The rows are grouped in 3 different ways at once. Each group adds its own fixed numbers to the row, and there is some noise. The rows also spread widely along 4 directions, which tell nothing about the answers.
Known rows, each followed by its group in each grouping:
[6 -135 -166 148 78 186 35 -119 -65 133 -125 -299 75 -89 -29 207 399 -76]
bitoz A J_184
[-29 -192 -29 178 -232 -143 -31 1 -96 -167 -59 -58 45 156 39 -137 -118 -46]
pona M J_957
[-243 4 -11 -109 -158 146 -91 -67 249 -108 0 144 -5 7 17 -24 2 135]
bavok A J_957
[74 -179 17 201 -49 60 -61 17 -349 258 -186 -238 -4 7 -32 239 137 -45]
nogan L J_184
[-18 -203 27 120 -85 76 -89 13 -62 34 -159 22 31 19 82 137 37 134]
ges M J_135
[-51 -190 -81 12 -84 63 -113 -10 -27 161 -91 -2 75 -12 -83 134 144 120]
bavok L J_135
[-31 -61 -48 139 -73 136 -23 21 -104 105 -150 -81 -38 14 30 153 4 -153]
sova A J_184
[-223 47 -139 -195 -93 294 11 109 211 6 98 -53 -109 60 -109 3 111 -3]
nogan L J_957
[106 -452 -215 202 -47 -250 48 -107 -89 116 -136 -130 187 102 -59 76 406 36]
sova M J_135
[-17 -283 65 227 -229 -282 -161 -18 -130 -180 -182 100 46 90 110 -156 -221 31]
ges M J_957
[-152 81 -235 -59 58 362 96 6 214 46 24 -289 -63 -106 -95 98 314 -163]
bitoz A J_184
[-18 -235 -149 189 -163 -143 41 -123 -36 -111 -35 -149 125 119 -12 -52 144 -161]
pona A J_184
[-30 -199 -13 112 -78 113 -99 -107 -43 59 -145 58 106 12 103 155 162 111]
ges A J_135
[-245 -53 -182 -214 -42 251 -71 50 319 31 -32 143 -40 79 -118 104 195 127]
sova L J_184
[186 -339 -212 203 158 40 108 -55 -179 81 -127 -404 153 -117 15 147 522 50]
ges M J_957
[72 -269 -54 197 -47 -116 -37 -20 -155 -62 -134 -121 73 -10 74 -22 58 13]
ges M J_957
[-38 -105 -2 81 -94 115 -123 60 -122 159 -147 -93 -54 -81 -71 110 -50 -20]
bavok L J_184
[-229 -116 10 -66 -154 84 -130 -26 124 26 -68 133 -30 140 -58 114 112 176]
nogan L J_184
[-49 -89 -89 -1 46 253 -14 38 57 -12 -73 -137 -13 -75 56 106 180 118]
ges M J_957

New rows. What belongs after each?
[-68 -271 44 182 -159 -191 -159 -213 -76 15 -205 65 128 40 42 88 112 127]
bavok A J_184
[-53 -60 -62 3 -4 270 -103 102 -16 74 -123 -52 -53 -59 -4 133 41 13]
ges L J_184
[-32 -178 -148 27 15 60 32 0 100 -105 -37 -132 29 -23 18 -29 216 54]
ges M J_957
[-217 -95 26 66 -150 -24 -158 -49 143 -70 -144 100 -38 93 1 13 -32 153]
bitoz M J_184
[23 -58 37 224 -171 204 -51 8 -260 114 -111 -109 25 63 100 174 -99 -131]
pona A J_135
[-69 -206 -41 117 -167 16 -140 -52 -94 10 -123 24 87 154 -32 63 47 69]
pona L J_184
[62 -408 -109 262 -69 -231 -61 -232 -150 89 -238 -4 226 115 28 159 378 48]
sova A J_184
[11 -83 121 202 -132 122 -64 -70 -302 127 -156 -116 9 38 125 200 22 -7]
nogan A J_957
[-133 22 -154 -93 -61 180 -11 139 157 43 21 -127 -105 -73 -167 -11 -4 -129]
bavok L J_184
[-206 -111 40 51 -196 -16 -68 -115 74 -31 -80 66 -1 130 30 74 98 61]
nogan A J_184
[-9 -80 -33 103 -56 125 -30 100 -50 -69 -87 -113 -55 -57 61 -25 -92 -46]
ges M J_957
[-44 -163 -237 -72 -7 206 1 68 134 56 15 -57 43 -10 -79 63 251 13]
ges L J_135
[-112 -18 -5 172 -177 -13 -52 117 -22 -39 -111 -123 -138 7 -27 -72 -249 -183]
bitoz M J_184
[5 -264 -60 148 -130 -36 -27 -62 -71 26 -96 -67 107 158 2 83 174 107]
pona M J_135
[-54 -76 -142 -51 69 320 -40 69 96 74 -62 -127 -30 -90 -52 159 222 21]
ges L J_184
[8 -77 -51 127 -131 163 19 77 -79 61 -50 -176 -32 78 9 88 -23 -75]
pona M J_135
[-138 -160 160 139 -282 -21 -154 -120 -109 66 -152 185 43 175 111 167 -41 150]
nogan A J_135
[-13 -238 -66 146 -41 -49 -40 -42 -55 89 -199 -39 40 72 1 165 190 76]
sova M J_184
[-59 -15 -221 -65 -104 177 22 217 129 -21 66 -88 -84 -38 -95 -96 -95 -217]
ges L J_135
[73 -326 31 233 -114 -102 -210 -64 -320 22 -237 62 161 38 105 62 2 96]
ges L J_957
[0 -121 -124 73 1 104 45 -72 -47 49 -21 -242 83 -107 -21 84 278 -33]
bavok A J_957
[65 -441 -167 164 -46 -229 -75 -115 -94 -10 -148 -50 214 42 -60 7 308 60]
ges L J_184
[-25 -198 -27 199 -239 -31 -57 -98 -98 -15 -75 30 114 171 58 29 20 -41]
pona A J_135
[32 -211 36 303 -278 -117 -83 -83 -257 8 -116 -7 112 167 80 14 -138 -119]
pona A J_135
[7 -303 -41 191 -85 -201 -65 -59 -37 -77 -171 -51 71 48 29 -8 96 46]
ges M J_184
[-103 -305 -73 48 -141 -150 -69 -102 9 38 -97 32 84 154 -86 46 260 120]
nogan L J_184
[-130 -257 -168 -21 -106 16 -93 -112 140 -56 -39 40 143 170 -86 32 322 159]
pona L J_184
